All groups share one centre, and each spreads out both ways along 13 directions, with some noise.
(in the rows, 128 means zero)
Known rows, each followed by its group:
[130 105 154 130 108 117  96 134 128 152 122 146  99 154 110  79 131 116
 138 111 100 105 133 132 134 152] -> C
[139 125 126 131  83 116 124 128 115 143 106 142 101 141 150 104 135 127
 177 131 125 129 138 117 127 148] -> N
[119 145  87 131 143 109 100 117 105 151 143 119 119 128 186 162 132 142
 115 167 147 123 159 121 160  98] -> F
[102 119 139  98 125 123 119 160 142 138 141 139 112 142 112 142 109 110
 155 127  79 118 146 110 130 152] -> C
[100 157 150  56 129  91  89 192 117 124  98  82  54 137 124 181 189 105
 132  92 153  67 118  73 121 141] -> F
[150 128 193 107 129 101 168  98 147 137 137 105 104 115 137 141 148 139
 187 148 140 144 102 140 101  91] -> C
[110 117 114 117 118 172  85 122 147 108 137 132 134 125 103  83  69 130
 108 121  75 124 155  92 147 135] -> W
[118 107 153 140 123 117 124 140 118 144 127 156 115 168 163  88 132 150
 139  94 102  91 119 109 153 136] -> N
[128 148 149  59 108  56 125 148 144 138 115 127 112 104  65 172  93  49
 190 194 128 179 169 103 101 129] -> X
[158 156 162  65 157 103 119 118 131 143 129 141 150 113  98 130 153  78
  90 106 135 139 116  79  94 158] -> X
[132 188 134  73 124 135 107 172 126  88  96 129 156 117  68 169 148  97
 114 100 188 122 120 101  89 140] -> F
[ 98 136 107 120 144 143 121 118 121 127 165 116 110 127 121 138 113 134
 156 153 115 113 161 108 133 128] -> N
[107 154 160 141 128 111  98 120 163  98 152 113 165 115 103  71 127 123
 118 151  87 119 123 111 133 131] -> F
[113 100 112 122 132 115 154 127 117 129  95 143 121 145 127 127 146 111
 158 141 157 150 130 130  90 155] -> N
[138 126 167  97 147 132 132 133 129 138 152 139 162 134  89 143 125 129
 129 100 113 114 126 121  98 169] -> X
[138 139 111  97 150 127 103 133  94 125  80  99 117 110 134 164 125 115
 139 130 192 119 147  86 137  93] -> F
[118 140 154 129 123 128 110 119 113 103 101 146 155 134  99 106  65 103
 108 142 123 122 147 100 155 106] -> W
[115 164 156 127 141 110 127 151 107 120 131 132 162 136  92 160 125 103
 144 136 136 103 139 124 124 143] -> F
[ 85 128 131  97 130 145 138 134 132 130 109 119 103 121 136 196  63  70
 132 183  52 138 154 105 159 113] -> N
[ 91 123 112 141 156 153 133 150 124 131 137 140  97 155 162 124 149 139
 138 104 118  96 120 114 157 113] -> F
[124 127 100 146 124 158 124 110  83 148 154 111  74 132 127 127 133 144
 149 115 129  84 154 124 145 148] -> X
[149  87 104 148 110 143  96 117 111 120  96  63 114 103 116  87 137 141
 115 101 122 104 129 114 125 179] -> C
[120 137 113 124 118 124 113 105 127 132 143 132 115 135 147 121 139 136
 101 146 128 132 138 123 125 133] -> X
[120  84 129 114 140  86 127 147 113 148  86 167 124 173 175 109 128 144
 158 121 171 133 133  99 130 109] -> C
[109 135 156 107 151  87 131 150 136 125 132 105 128 121 127 150 121 119
 160 143 120 118 131 102 135 112] -> W
[171 167 148 102 135 162 123 110 101 145 115 170 180 113 106 112  99  80
 157 109 111 135 146  78 124 151] -> X
[169 140 119 117  87 128  82  88 122 148 106 139 115 117 120  98 147 106
  85 139 150 150 140 139 108 145] -> W
[145 151 119 122 104 114  96 115 124 139 114 166 186 140 152 130 141 120
  77 148 136 151 139 136 105 161] -> N
[115 146 129 127 141  92 133 134 144 114 173 111 129 120 137 153 112 157
 111 150 133 129 130 129 153  82] -> F
[150 118 118 124 129 127  91 142 125 151 116 134 140 136 132 110 173 131
 119  99 144 115 124 136 106 167] -> N
[149 101 161  91 153 102  97 115 160 166 173  71 119 100 112 200 151 146
  58 141 112 126 121 183 103 137] -> X
[142 143 127 115 162 113  69 137 125 132 108 122 200 121  87 146 165 109
  77 137 185 124 136 148  88 155] -> N
[ 99 116 137 122 150 106  96 146 127  92 150  75 167 122  95 114 113 162
 110 113 118  80 141  86 125 167] -> C
[ 97 156 180 137 103 120 126  96 123  93 140 120 150 143 132  93  98 150
 153 163  96  98 140  90 136 124] -> C
[113 111 142 117 132  89 122 148 157 102 112 116 145 126 102 141 110 128
  99 146 147 149 120 145 119 104] -> X
[124 142 152 129 122  95  79 110 120 123 125 107 140 121 112 104 111 112
  98 159 119 109 149 110 145 127] -> W
[105 133 121 114 127 136 115 127 115  92 115 125 135 129 112 109  73 129
 127 132 132 119 148  72 150 109] -> C
[ 86 124  78  98 190 110 114 146 135 120 151 117 135 108 121 115  95  92
  97 138  98 138 155  50 158 129] -> W
[147 133 122  86 107 116 112 144 166 135 138 120 138 101 111 161 132 109
 102 136 102 168 129 136  99 158] -> F
[114 104 100 121 162 114 119 136 107 150 105 147 118 151 169 151 129 121
  95 132 155 130 138 116 149 104] -> C
[147 148 107 110 165 150 119 114 103 133 120 124 129 111 139 114 151 108
  94  92 149 117 122  74 134 135] -> X
[124 123  74 120 123 139  95 128 122 134 133 120 115 124 136 113 132 140
 141 133 140 130 159 106 124 144] -> W
[149 153 106 138 124 153 111  98 109 125 124 114 141 115 171 114 142 157
 123 127 152 120 133 103 133 117] -> X
[170 136 106 138 119 125 131  92 119 144 157 120 139 114 169 105 167 166
 106 110 137 135 122 122 115 158] -> N
[119 126 139 149 116 133 127  81 125 138 170 157 117 161 165  79 137 178
 130 136 121 116 132 134 130 124] -> F
[137 135 135 166 105 116  91 112  79 131  96 160 109 171 147  47 136 145
 143 110 180  86 141 108 161 106] -> N
[132 132  82 109 148 153 104 121 131 123 118 143 169 115 151 132 103 124
  81 131 132 155 148  94 134 126] -> X
[135  93  97 124 129 161 100 127 145 127 133 113 115 109 101  93 100 118
  60  89  82 127 130 113 146 158] -> W
[ 96 138  54  98 183 136  91 192 140 113 106 138 164 119 131 168 114  81
  41 112 131 143 137  85 157 127] -> C
[101 148 156 139 165 113 108 141 143 132 154 118 158 131 129 136 162 115
  84 135  96  97 110 139 135 138] -> C
[132 126 142 116 124 120 127 124 129 134 131 109 117 120 103 136 142 122
 162 137 131 125 135 135 101 146] -> N
[ 87 119  63 128 154 151  95 167 104  86  94 132 183 142 131 121  91 132
  80 101 137 109 154  65 148 160] -> C
[103  96 105  93 155 118 185 118 154 102 113 145 116 124  81 131 123  95
 114 143 174 196 115 127  70 124] -> N
[102 117 121 147 139 112 134 148 155 136 171 127  90 136 145  95 130 142
 156 128  89 119 126 129 161 103] -> F
[129 150 127 141 128 159 132  92 134  71 111  62 156  83 129 112 122 140
 110 139 123 126 109  95 124 121] -> C
[128 150 131 170 146 101 107 106 127 115 138 112 160 100 115  81  88 111
 128 176 121 133 147 120 178  75] -> F
[118 141 111 157 114  99 104 150  92 111 109 105 198 138 165 102 150 147
 147 127 108  86 144  81 123 217] -> W
[124 109 100 117 104 116 110 146 128 123 107 119 115 130 132 122 120 129
 123 123 126 132 142 112 126 153] -> X
[102 131 184  67 116  92 111 136 161 113 155  97  97 128  93 120 138 137
 157 128 100 108 128  84  92 150] -> F
[148 116 148 123 128 131 114 125 109 143 120 141 146 129 115 125  62 124
 147 125 112 122 156 108 164 110] -> X
[111 154 104 144 151 108 118 122 104  97 105  92 152 116 161 108 157 130
 127 145 165 113 126  79 133 123] -> X
[119 129 149 127 114 145 126 110 123 132 128  98 104 123 132 137 131 127
 157 142  92 105 134 125 124 148] -> N
[158 117 139 136 137 135 122 140 118 120  64 113 138  99  89 107 106  70
 117 106 136 135 111 120 145 117] -> F
[ 95 147  92 134 198  86 129 118 102 115 172  93 120 122 153 132 147 155
 120 150 188 107 142  83 155  80] -> W
[ 99 114 114 117 137 147 113 161 159 117 122 147 135 138 122  92 130 114
 136 106  88 127 122 101 123 153] -> C
[146 180 187 149 101  75 128 104 109 111 116 111 193 127 203  94 156 139
 109 137  87  98 102  71 143 161] -> W
[134 154 145 148  97 168 136 133 118  86  84 160 187 146 141 109 116 144
 130 104 138 121 109 115 126 131] -> W
[ 91 141 120  99 155 145 125 152 147  97 143 150 154 131  75 146  87 113
 129 135 133 138 147 108 120 113] -> N
[136 111 179  66  88  73 101  80 133 150  99 124 157 144 183 178 112 154
 138 204 131 158 162 111  78 134] -> W
[163 149 140  98 108 101 141 122 121 160 112 146  94 118 140 131 148  86
 168 137 134 155 127 107 120 125] -> W
[129 108 153 120 123 130 114 116 125 153 168 130 127 152 138 122 143 168
 100 100  96  92 128 130 116 174] -> X
[ 96 118 142 109 150 156 109 125 155 115 115 114 137 125 132 122 128 100
  74 129  64 119 115 102 123 154] -> F
[125 148  94 108 148 154 132 111 126 121 131 183 145 133 116  99 123 100
 108 124 152 162 139  93 111 130] -> W
[126 118 170 122 113 101 115 121 117 138  79 125  97 136 127 124 112  87
 114 148 116 119 125 127 148 109] -> N
[118 142 139 122 141 116 108 132 132 118 124 111 137 119 121 127 123 113
  98 135 117 116 126 108 144 120] -> C

New rows. What belongs after each?
[187  76 114 169 115  99 145 121 101 190 115 130 134 111 143 128 104 122
 186 141 117 157 150 173 144 144] -> F
[125 110 130 106 122 125 141 157  93 134 102 141 126 160 122 148 151 140
 149  77 154  98 127 108  94 193] -> F
[123 108 130 112 105 142 102 111 151 138 130 141 115 139 136  73 147 129
 132 119  85 131 129 108  98 177] -> F
[ 96 114 108 143 131 127 139 144 116 125 124 145 109 151 156  94 113 128
 167 124 103 112 139  92 156 130] -> X
[141 108 139  96 162 101 113 140 130 147 123 106 117 106 107 157  84  99
 108 133 122 137 142 112 158  95] -> X
[147  64 163 172 127 112 158 102 105 149 119 121 170 138 141 104 107 148
 129 122  87 118 119 152 123 180] -> F
[123 105 109 148 161  93 100 172 117 146 135  90 130 117 100 113 153 118
 139 107 121  92 137 125 140 169] -> C
[158 118  89 160 108 115 118  88 133 137 155 147 152 116 149  72 101 160
 143 160 144 171 155 137 138 108] -> F
[120 108 146 118 123  80 119 143 136 126 124 104 113 128 127 140 108 142
 145 145 133 129 135 123 140 104] -> X
[119 133  97 113 125 110 125 153  67 150 115 150  77 162 138 151 138 121
 151 106 178  96 154 100 143 135] -> F
[104 112  98 121 136 152 142 137 106 132 128 167  99 166 140 110 129 136
 144  96 140 113 137 100 129 143] -> F
[116 113 122 108 124 144 112 106 143 121 140 113 107 122 123 109 111 138
 109 132 105 130 137 106 126 132] -> C
[142 116 133 119 123 135 113 124 111 158 132 126 103 130 126 117 136 112
 119 104  92 106 136 115 134 173] -> X
[138 137 121 119 116 107 125 135 131 135 136 131 139 122 125 153 125 120
  93 131 122 141 132 139 127 142] -> F
[162  94  98 143 142 103 123 126  83 188 118 141  88 141 137 132 152 115
 127 113 177 126 144 160 140 130] -> C
[117 107 103 141 155 128 118 159 108 117 109 155 167 158 123  96 133 143
 123  88 169 112 127 108 123 149] -> C
[146 124 158 121 116 136 114 122 126 133  77 128 139 126 115 134 143  91
  95 126 129 131 108 147 106 145] -> N
[133 122 130 104 141 150  97 134 146 130 104  92 114  98 131 151 106  94
  61 119  81 126 120 108 156 119] -> N
[135 146 140 141 142 102 114 131  98 129 133 115 160 129 118 146 136 131
 106 126 152  99 133 131 136 136] -> C
[152 142  98 136 131 120 116 128 104 108 108 132 196 112 102 111 103 129
 141 134 183 147 155 108 115 136] -> F
[134 151 131 138 126  96  85  98 129 142 142 117 100 124 127 120 149 112
  48 160 143 124 129 154 149  99] -> W
[148  77 116 144 107 128 137  67 112 135 128 143 115 143 154  59  97 163
 100 122 129 147 138 110 132 136] -> F
[112 145 168  94 137 137 117 150 160 134 138 122 145 122 100 161 145 103
 161 137  81 121 123 128  94 159] -> F
[113 139 138  97 105 107 109 118 155 127 155 146 120 132 123 130  99 121
  99 162  92 149 149 115 128 123] -> N
[121 163 124 112 119 130 111 131 130 115 108 153 136 117 131  94  85  77
 133 143  95 144 147  65 166 105] -> W
[139 126 146 128 133 107 116 108 100 103 103  94 152 123 131 109 121 160
 131 124 182 106 132  88 125 117] -> F
[129 138  63  99 132 154 124 136 151 126 116 119 117  93 140 164 129 107
 148 155 141 179 144 121 116 109] -> X
[146 119 151 140 130 112 126 125  97 146  99  92 110 117 156 137 122 118
 141 120 114  98 125 108 166 118] -> N
[147 117 171 136 131 107 118 120 146 123 109 114 126 127 132 103 152 136
  73 107 145 121  84 147 134  96] -> X
[112 120 140 101 144 120 124 148 130 106 129 133 144 137  93 125  99 135
 132 108 145 117 136  94 127 118] -> C
[128 147 171 142 118 104 127 117 102 122 116 144 151 147 129 119 108 129
 138 139 135 104 133 119 146 113] -> N
[100 136 131 140 122 100 139 149 154 100 184 133 154 146 125 105 137 173
 108 114 107 119 114 130 121 155] -> F
[150 130 170 129 121  80  79 171 118 126 103 134 155 145 134  90 115 143
 116  81 137  89 121  97 171 114] -> N
[140  80 115 159 125  89 132 122 137 131 145 103 118 117 149  76 107 163
 145 129 113 140 130 122 153 121] -> F
[139 158 177 123 111  70  96 135 106 165 135 104 106 132 133 164 163 108
 149 157 118  86 140 141 135 143] -> F
[169 126 142  95 151 148 109 136 134 185 117 133 150  94 148 140 117  70
 175 121  46 142 142  88 141 160] -> X
[157 121 129 117 116 161 134 136 148 152 116 140 100 118 145 116 144 115
 165 100 101 141 112 133 128 126] -> X
[114 143 140 133 131 137 113 125 117 125 120 142 126 144 122 103 136 114
 125 121 124 105 129 113 133 133] -> F
[130 101 110 134 132 141 121 153 128 133 104 113 119 121 137 124 115 124
 141 105 113 122 128 116 150 129] -> X
[121  96 150  89 131 149 131 114  98 157 100 141 107 150 129 151 125 107
 142 118 110 113 144 103 102 174] -> F
[125 142  87 139 145 131 130 130 108 110 122 139 174 123 134 146 104 126
  71 132 153 141 138 118 144 122] -> F
[125 130 123 131 121 139 112 127 113 125 111 120 122 128 124 123 128 125
 150 128 136 113 139 116 130 134] -> N
[138 133 111 118 105 140  69 128 126 145 119 123  92 126 147 104 120 119
 103 121 104 110 147 107 162 124] -> N
[115 139  64 100 127 165  88 176 123 131  90 167 102 136 103  82 157  81
 194  92 151 129 154  74 113 163] -> F
[134  93 163 123 113 130 152 105 141 123 150 145 157 140 104  86 111 159
 159 115 103 137 126 123  85 174] -> F
[149 117  82 109 175 129 107 137 123 168 159 117 107 107 110 137 159 120
 137 110 160 134 148 127 121 133] -> N
[105 144 116 114 135  99  69 145 118 122 118  85 118 131 160 107 173 144
 158 131 146  83 145  69 128 142] -> F
[123 110 111 126 120 144 124 141 159 136 143 140 122 139 154 112 156 149
 123 106  97 134 114 132 112 159] -> F
[130 133 156 167 136 138 140 126 124 107 124  96 141 127 144 112 162 166
 164 113 147  93 101 143 127 116] -> X
[137 138 162 104 120 121 112 121 141 147 141 149 171 130 121 130 124 112
 135 141  81 134 141 119 103 177] -> X
[135 116 131 133 128 121 114 129 135 135 124 115 152 121 136 117 137 131
 132 133 109 128 131 127 118 157] -> F
[133 110 161 108 162  99 109 141 160 141 131 104 161 111 131 155 134 118
  96 136  99 135 114 137 122 133] -> X
[112 161 136 137 123 127 106 119 110 140 144 157 139 149 139 137 120 108
  94 153  99 111 148 129 151 133] -> C
[138  99 121 133 126 115 137 104 115 119 127 118 139 133 152 112 116 168
  94 118 143 130 125 113 126 135] -> F
[123  64  97 101 123 100 153 132 158 110 146 106  54 120 132  85  84 168
 119  94 130 160 122  83 150  93] -> F
[151 129 158 144 130 110  84 124 101 143  94  93 149 127 135 121 167 128
 122 124 145  85 124 135 122 156] -> N
[125 143 123 117 142 145  87 152 125 143 148 120 134 123 121 141 122 131
 141 114 104  94 149 114 147 137] -> N
[149 100 117 153 115 123 150 118 132 115 127 137 132 125 122  88 102 142
  85 100 130 151 110 137 144 122] -> F
[107 123 201  85 156  90 115 136 161 117 114 114 147 122  52 165 111  76
  87 158 126 136 117 149 100 116] -> N
[126 112 133 137 178 128 135 106 114 109 125 102 127 123  94  98 150 138
 102 107 188 111 106 123 113 113] -> N
[129  87 133 147 157 116 171 115 125  96 134 108 166 118 120 118  68 167
 109 119 141 140 119 116 141 105] -> F
[146 152 175 126  86 134 102  83  79 119 145 112 141 136  79 145  85 154
  78 125 134  76 156 134 131 154] -> C
